The same things were measured in two ways. Each way mixes the same 8 hidden numbers, adds some noise and spreads widely along 6 directions of its own, which tell nothing about the thing.
In the rows, 128 means zero.
Some things both ways: the first way, then the second way.
[149 126  93 102 128  98  71 117  79 140 127  99 123 139 167 161 103  96
 122 131 102 100  80 169 130]
[111 160  88 156 100 140 152 140  60  98  99 186 134 109 177 140 131]

[148 157 150 146 122 134 179 159 139  58 113 140 113 114 149 111  99 134
 157 156 154 166 116  92 160]
[153 133 119 130 157  92 141  91 110 144 152 139 144  80 113 125 126]

[140 131 163 145 111 140 134 112 143 136 125 133 182 123 115 135 134 141
 129 106 124 110 161 120 124]
[134 129 134 138  61 110  92 117 176 127  94 121 177 114 118 148 194]

[153 133 114  82 118 136  83 112  94 176 133 141 139 182 132 114 109 135
 126  77  49 101 120 161 102]
[117 135 130 212 126  98 110  84 132 188  60  88 169 116  59 139 101]

[149 137 144 111 145 142 122 115 140 118 127 131 147 130  89 136 101 113
 118 136 110 147 128 128 145]
[154 120 101 106 129 112 121  25 117 152 130  96 154 137  78 116 114]

[153 138 119 140 112 173 156  91 151  85 108 152 172  93 101 145 129 157
 125  89 102 141 148  94 133]
[175 106 144  83  51 112  98 146 170  81 125 131 158 123 135 179 171]

[167 138 119 124 152 160 129  97 112  73 113 140  94 130 158 137 126 159
 129 124 114 157  92 128 153]
[136 223 102 173  61 164 117 115 125 124  97 186 161  78 165 121 186]

[150 179 153 148  63 136 156 152 128  98  95 131 112 137 180 118 106 139
 158 147 143 136 107  91 140]
[161 138 109 141 122 117 114 145 110  79 101 141 132 100 143 158 109]

[124 110 135 129 125 102 140 155 124  68 106 125  95  87 137 134  91 111
 120 130 132 155  85 133 157]
[ 91 128 118 145 164  93 109 179 105  26 163 137 149 120 159 168  82]

[153 179 181 117  97  88 130 150 133 169 140  94 131 167 171 149  86 164
 152 146 138  89  96 147 121]
[ 69 150 127 145 128 156 127 116 132 148 106 115 151 133 153 115 135]

[134 126 149 112 108 100 125 162 123 142 116 126 128 183 148 123  73 145
 176 108 113 121 108 138 141]
[112 138 103 146 166 142 135 130  69 153 123 128 131 118 138 112  82]

[134 127 149 118 128 102 141 109 140  87  99 136 101  76 121 163 130  83
  65 120 117 145 108 130 146]
[141 118 112  98 113 141 121 144 111  81 118 132 120 104 183 136 103]

[176  90  43 100 179 178 112  98  81  43  68 119  67  99 111 157 101  85
  68 123  81 183 104 127 171]
[ 76 210  85 196 140 145 137 192 132 126 112 137 138 120 140 116  86]

[117 105 138 110 157  98 124 122 161  89 124 199 101 149 110 127  83 112
 164 107  82 174  94 126 160]
[120  47 124 143 164 102 107 106 112 151  97  76 131 134 101 147  78]

[163 196 127  76 114 108 139 140 119 182 159 151 168 197 140 109  93 140
 174 106  77  99 119 145 103]
[163  85 111 115 159 178 116 135 182 130 169 131  75 127 109 142 125]

[149 144 156 129 113 126 146 142 143 127 126 108 159 108 110 140  90 164
 138 117 133 119 126 135 119]
[ 53  67 132 143 183 133 108 193 120  52 186 145 113 154 174 148  71]

[169 181 128  96  86 145 145 146  95 128 101 128 104 190 160 101 102 106
 143 138 107 136 107 109 146]
[139 121 127 156 146  94 102 108 207 145 107  58 140 135  74 123  84]

[127  66 140 119 184 124 117 106 157  86 140 112 141  61  64 165  96 150
  83 110 101 149 109 159 155]
[159 156 173  50 115 143 124 114  80 121 179 169 169 115 179 116 161]

[176 179 148 121 127 171 127 107 141 133 116 134 133 180 144 139 107 168
 141 135  93 118 137 100 125]
[133 143  95 113  89 147 137  73 146 144  71 111 132 108 135 125 178]

[134 164 158 144 109 102 165 134 146  79 133 149 127 125 185 134 125 153
 172 130 143 134  83 114 160]
[118 151  72 178 103 135 106 149 145  59 104 164 130 115 159 146 158]

[125 150 182 114  81  94 171 204 147 144 120 128 147 151 117  99  66 136
 164 108 126 118 134 123 128]
[191 141 148  64 196 162 134 128  70 176 188 133 132  65 163 127 103]

[130 144 167 128 128  95 136 132 138 132 125 130 143 109 130 148 126  94
 101 130 130 108 144 132 124]
[150 194  97 135  98 196 129 135 139 149  98 158 127  79 178 125 199]

[170 157 104  68 131 136 107 120  92 155 116 106 124 212 121 131  80  94
 134 135  83 126 107 138 154]
[125 159  72 120 144 168 111 106 154 127 123  85 120 150 137 106 118]

[141 140 162 125 106 129 152 156 142 110 101 159 118 169 139 102  89 143
 168 115 122 147 131 107 142]
[175 199 113 143 133 190  96 149 184 165 146 107 130 155  76 122  97]

[133 135 150  99 124 121 146 123 114 130 141 118 154 140 139 131 140 123
  89 100  82  93 117 138 158]
[165 190  56 148 117 105 143  51 134 163  77  97 139  98 106  80 139]

Other things, the second way, with their names:
j239: [ 79  62 184 125 106  93 105 149 201 127 162 120 160  99 116 196 164]
j628: [ 97 178 115 125 127 139 106 144 100  64 156 159 172 126 182 136 155]
j55: [147 134  81 119 102 124 128  84 169 121 159 109 127 122  99 160  95]
j506: [104 124 128 121  85 133 101 130 128 102  95 120 158 136 174 115 157]
j294: [108  78  68 214 217 107 182  77  66 166 159 174  93  59  92 141  57]
j526: [161  78  68 147 141 118 150 103 126  83 125 145  81  94 136 142  89]
j823: [ 82 114 120 111 168 139 122  70  89 129 131  95 145 109 172 111 116]
j361: [116 163  71 121  58 107 126  42  93  90 107 129 184 151 110 147 128]
j950: [ 79  79 141 152 129 129 160 131 108 190 120 146 128  95 135 128 103]
j818: [ 88  91 143 186 162 123  78 161 166  77 127  97 143 165  80 195  79]
j956: [125 130 121 124 140 156 125 182 103 113 148 147 126 118 161 155  94]
j381: [103 122  99 171 118 148  82  98 139  97 103 128 145 111 145 146 150]
j653: [169 188 156 119 107 128 120 144 162 155  88 115 152 127 105  99 156]
j66: [137 183 133  96 105 186 112 166 158 107 140 150 136  94 192 142 185]
j903: [103  99 129 176  83 143  73 168 216 107 152 150 137 135 110 170 145]
j67: [135 114 132 133 102  96 144 128 123 158 122 133 150 115  89 152 108]
j82: [158 176 103 128 102 154 151 118 101 183  72 125 130  93 151  99 119]
j532: [105  79 124 155 152 145  99 136 142 111 103  79 109 186  93 161  35]
j507: [132  95 118 112  87  54 181  80 123 198 143 149 147  74 108 102 122]
j411: [135  60 105 152 156 128 137  72  93 125 158 165 116 109 102 168 104]
j729: [152 116 110 104 103 163 137 106  87 165 118 147 128  95 153 153 152]
j293: [159  98 125  66 118 129 113 145 179 124 183 105 125 164 117 136  96]
j352: [134 134 114 105 193 152 159 130  61 182 136 113 118 141 122 105  60]
j445: [163 142 148 100  86 136  90 129 197 118 131 115 155 134 115 142 167]
j727: [179  81 138  62 137 101 126 104 199 137 209 105 123 132  86 134 118]
j60: [ 68  70 158 104 154 128 128 155 116 142 139 125 140  67 199 136 161]
j193: [145 173 120 148 111 153 109 131 124 139 122 138 145 100 127 151 113]
j930: [177  98 141  86 116 105 140 118 130 127 148 132 126 163  95 128  86]
j724: [128 213 108 155 114 127 134 167 154 135 129 142 147 126 116 118  95]
j216: [106  65 139 121 101 105 138 139  95 116 140 130 146 135 116 182  80]
j919: [113 129 107 132 101 120 149  80 111 152 131 138 148  59 158 140 137]
j399: [135 157 103 157  78 134 117  99 101 129  76 139 158 136 110 152 129]
j147: [127 126 132 145 151 128  98 132 124  83 163 125 150 156  92 168  85]
j350: [ 67  83 118 173 149 112 141 143 120 136 108 132 113 134 143  99  72]
j545: [116 119  84 142 200 133 127 131 117  78 179 130 111 152 107 153  81]
j548: [128 138 165 157 135 116  88 148 140  64 140 155 168 127 111 192 159]
j194: [110 106  88 135 184 113 132 128 112  74 147 122 105 122 146 136  64]
j894: [167 106 112  95 137 140 159 113 125 163 133 124 101 121 119 126  99]
j178: [108  70 131 135 110  99 134 146 107  92 121 142 116 124 142 153  72]
j911: [120 100 151  54 117 122 108 172 196  68 191  98 140 147 150 148 135]
j983: [128 125 134  72 156  97 171 130 144 168 165 122 141  60 166 103 192]
j529: [ 53 152 122 183 127 125 113 153  91 101 100 154 162  84 182 146 165]
j831: [143  90 150 115 138 100 164 103  95 138 123 142 126 114 109 145  79]
j850: [159 149 108 135 111 162 123 125 167 152 129 146 121 144 102 111 169]
j537: [ 81 167  92 163 125 174 118 108  85 129  96 139 144 118 162 121 118]
j852: [116 121 110 171 185 168 103 174 111 117 122 158 114  75 178 139 166]
j740: [188 208  46 113 107 165 150 100  90  99 117 160 125 100 152 148 137]
j254: [124 103 101 131 146 134 153 138  75 168 139 149 114  90 169 103  91]
j984: [103  59 123 113  58 132 113  69 142  61 130 133 141 149 110 207 120]
j323: [ 75  92 122 182 179 105  91 178  92  77 111 129 139  93 181 145 105]
j964: [161  67  86  93 159 159 132 129 121 131 134 106  87 151 131 139  79]
j188: [156  98 120 128  92 151 150 138 104 194  99 149 113  86 134 140 108]
j952: [ 38  65 110 213 135 120  97 136 117 113 111 124 140 130 126 148  76]
j247: [148 113 132 164 113 120 117 157 117 118 100 147 135 120 115 164 101]
j765: [162 153 154  97  89 156 110 126 115 136 146 140 159 143 117 151 104]
j300: [130 172  78 156 120 116 131  80 113 140 121 137 162  94 120 126 134]
j195: [120 205  64 206 146 183 122 127 101 110 145 186 121 133 135 105  97]
j580: [123  50 154  84 105 125 131 150 106 119 127 125 125 109 170 166 108]
j855: [ 94 137  92 152 105 102 139  99  82  62 145 186 166 115 142 169 133]
j462: [ 92 141  88 110 138 168 164 171  25  73 136 189 115 117 223 145 100]
j459: [132 252  75 221  90 204 122 151 146 171  86 167 125 143 119  88  86]
j979: [137  68 186 103 149 114 113 193 103 118 147 146 135 102 171 146 109]
j104: [105 125 128 151  82 147  85 100 147  91 115 129 150 121 139 172 132]
j792: [101 152 139 178 139 140 125 157 168 174  70  90 127 124 113 110 106]
j313: [143 161 109 126 162 160  87 145 144 115 150 107 137 141 144 102 105]
j561: [128  67 103 168 159 106  99 158 142  57 136 131 113 120 124 181  95]
j388: [120  85 102 140  83  87 135  95 141  85 124 131 132 117 106 173 103]
j798: [157  80 176  98 109  86 152 150 133 179 138 145 146  80 118 137 131]
j667: [161 140 115 123 140 142 125 123 161  87 161 152 116 111 122 153 146]
j384: [105 149 119 137 112 110 142  76 137 164  82  97 154 111 125  93 124]
j349: [ 99 154  52 226 153 152 152 103  38 125  55 153 103  64 170 120  69]
j768: [ 45 101 112 207 174  94 102 111 175 101 139  86 133 190  69  88  35]
j377: [102  91 146 159 146  84 112  85 157 149 129  98 164 136  67 135 101]
j510: [101  55 124 108 107 134 118 144 140 117 103 123 124  83 189 157 170]
j393: [ 84 122 149 167 155  73 128 153 179 103 121 109 151 110 105 147 114]
j40: [ 98  64  92 102 123 108 143  41 124 118 114  80 125 117 137 130 122]
j219: [135  81 113 130 122 101 122 146 126 112  94  94 111 152 126 122  31]
j46: [ 92  84 108 171 184 107 124 167  98  71 103 127 106 105 160 150  93]
j169: [169 240  58  99 140 223 107 201 121  34 149 150 100 188 191 100  94]
j540: [102 144 111 167 106 151 101 150 144 103 141 137 146 176  99 165  80]
j515: [ 91  95 159 130 129 113 114 114 138 159 145 123 160  96 125 143 138]
j549: [110 200  98 163 166 170 116 134  76 124 119 132 149 134 142 130  90]
j900: [106 117 123 143 111 112 136 177 151  71 165 185 121 101 172 145 128]
j659: [215 185  75 133 137 185 166 128  77 228  84 133 101  95 113 109  74]
j264: [192 180 140  92  45 179 116 144 163 160 127 155 139 129 149 102 137]

Some of these things the first way, each followed by its name:
[170 120  92 135 153 173 134  98 147  45  76 144 100  79  90 167  93 126
 120 135 121 203 108  98 153] -> j765
[159 144 127 137 128 164 164  92 154  94 105 154 141  77 119 153 143 163
  85  83  95 132 151 106 109] -> j388
[144 174 125 126  89 123 164 143 130  98 130 156 134 123 157 116 104 138
 169 124 107 140  90 110 136] -> j561
[146 144 179 129  83 137 116 144 125 173  95 129 136 204 160 114 114 150
 141 100 105  91 168 118 111] -> j82
[166 141 113 139 130 143  95 128 102 119 115  92 135 105 139 149  95 116
 134 159 143 131 121 132 120] -> j855
[160 136 138 138 151 165 138 120 139  76 110 151 114 122 111 118  99 137
 139 143 125 176 130 102 138] -> j377
[160 143 176 129  75 135  97 125  89 181  97 108 133 188 174 113 140 138
 123 103 141  86 161 145  98] -> j459
[126 129 143 125 128 110 139 144 137  79 122 152 107 129 138 117  92 125
 161 134 125 164  90 126 164] -> j323
[156 124 137 115 124 145 130 137 120 145 104 105 166 141  87 137  94 115
 116 115 113 119 172 130 124] -> j911
[156 168  76  91 164 101 135 104 129  90 159 151 120  71 118 155  97 101
 129 139  91 157  62 152 129] -> j411
[128 112 201 136 124 119 107 134 145 150 103 164 104 161 142 110 123 145
 110  97  93 112 163 123 108] -> j792
[129 131 157  97  86  71  90 182 106 203 134  89 158 182 135 133  61 113
 150 119 102  69 114 166 116] -> j352
[130 131 168 137 114 141 171 156 167 115 142 127 179  79  92 125  88 185
 123 103  96 112 148 111 107] -> j545
[142 208 173 126  81 102 179 137 140 126 141 146 135 113 192 124 144 146
 126 117 111  91  99 119 108] -> j526
[121  96 190 175 137 142 123 127 162  63  96 148 105  79 120 130 119 111
 101 154 143 164 154  89 155] -> j653
[124 136 168 113 149  71 119 157 128 132 151 168 102 159 169 106 100 128
 163 123 101 126  92 153 128] -> j667
[136 169 149 116  91  84 157 142 153 154 138 136 175 144 146 155  99 159
 169  99 111  86 116 135 119] -> j729
[140 108 147 108 132 116 104 134 114 167 104 118 173 151  73 130 107  57
 109 110 131 117 192 138 121] -> j293
[147 132 136  91 147 103 147 135 149 147 145 133 155 153 116 144  85 175
 142  80  72 106 116 153 123] -> j60
[148 157 190 113 127 103 123 144 141 141 123 101 116 135 106 139  85  97
 109 173 150 134 120 141 131] -> j823
[152 141 131 121 103 151 120 139 126 146 156 127 164 137 131 110  79 210
 172 100  76 113  99 142  99] -> j548
[168 124 140 111 114 185  88  92 115 178 123 105 187 193 102 133 108 180
 139  95  76 101 159 133 118] -> j506
[147 136 172 121 133 107 147 136 135 150 111 142 143 141 128 130 132 144
 109  84 124 102 170 141 101] -> j919
[162 155 113 119 135 132 166 124 133 118 118 128 164  84 103 149 110 133
 112 103 122 128 151 125 102] -> j239
[144 118 106 129 126 148 149 114 141  68 109 146 134  80 103 145 103 134
 127 110 107 166 107 112 150] -> j979
[132 121 185 130  71 146 104 159 125 160 106  92 153 175 133 119  84 161
 138 120 114  96 146 120 136] -> j169
[142 118 160 114 135 140 135 106 159 140 133 136 154 121  99 151 111 198
 106  72  78 110 133 147 110] -> j537
[126 110 149 121 143 118 102 136 141 103 126 182  89 150 148 113  92 148
 149 108  70 145 101 130 133] -> j46
[175 175 118 117  95 145 132 110 116 140 116 119 154 145 133 138 111 147
 147 109 130 122 124 135 110] -> j952
[138 154 196 140 117  98 109 132 134 162 118 143 140 150 125 115 119  88
 134 147 158 130 157 127 109] -> j381
[147 132 131 105 134 128 113 120 127 149 121 137 145 138 114 136 113 119
 102 101  72 109 146 131 106] -> j894
[164 156 158 150 135 156 164 118 167  97 102 152 125 125 143 146 112 191
 148 106 121 139 148  97 115] -> j950
[161 117 108 101 172 133 124 112 119 109 115 143 121 127 101 135  99 118
 121 110 101 159 125 139 136] -> j515
[161 158 127  91 167 122 162  98 167  75 129 160  89 153 140 161  99 163
 135 121  74 158  72 123 165] -> j40
[144 143 101 119 103 108 156 132 121 110 121 115 151  85 146 164 117 129
 112 101 106 105 102 135 124] -> j67
[156 102 105 128 138 151 109 110 136 126  96 143 152 129 101 151  99 149
 139  77  87 141 154 125 100] -> j216
[129 134 143  96 112  86 143 135 108 168 152  98 184 110 122 141 130 124
  87  77  97  65 130 172 116] -> j300
[173 178  95 144  70 193 182  97 141  75 105 126 162  50 130 154 131 176
 107  99  96 133 119  86 118] -> j247
[141 156 142 124 112  73 155 142 111 111 134 109 126  94 184 150 134 124
 112 117 151 101  88 158 135] -> j900
[160 138 154 149 137 164 127 106 143  82  99 144 101 123 139 135 117 145
 123 146 135 159 137 100 137] -> j350
[135 158 180 121 112  82 177 153 165 115 133 135 129 127 156 146 104 174
 149 105 126 114 101 132 139] -> j66
[156 158 110 104 110 158 158 116 148 124 126 143 181 141  92 142  94 151
 142  95  65 120 137 103 130] -> j964
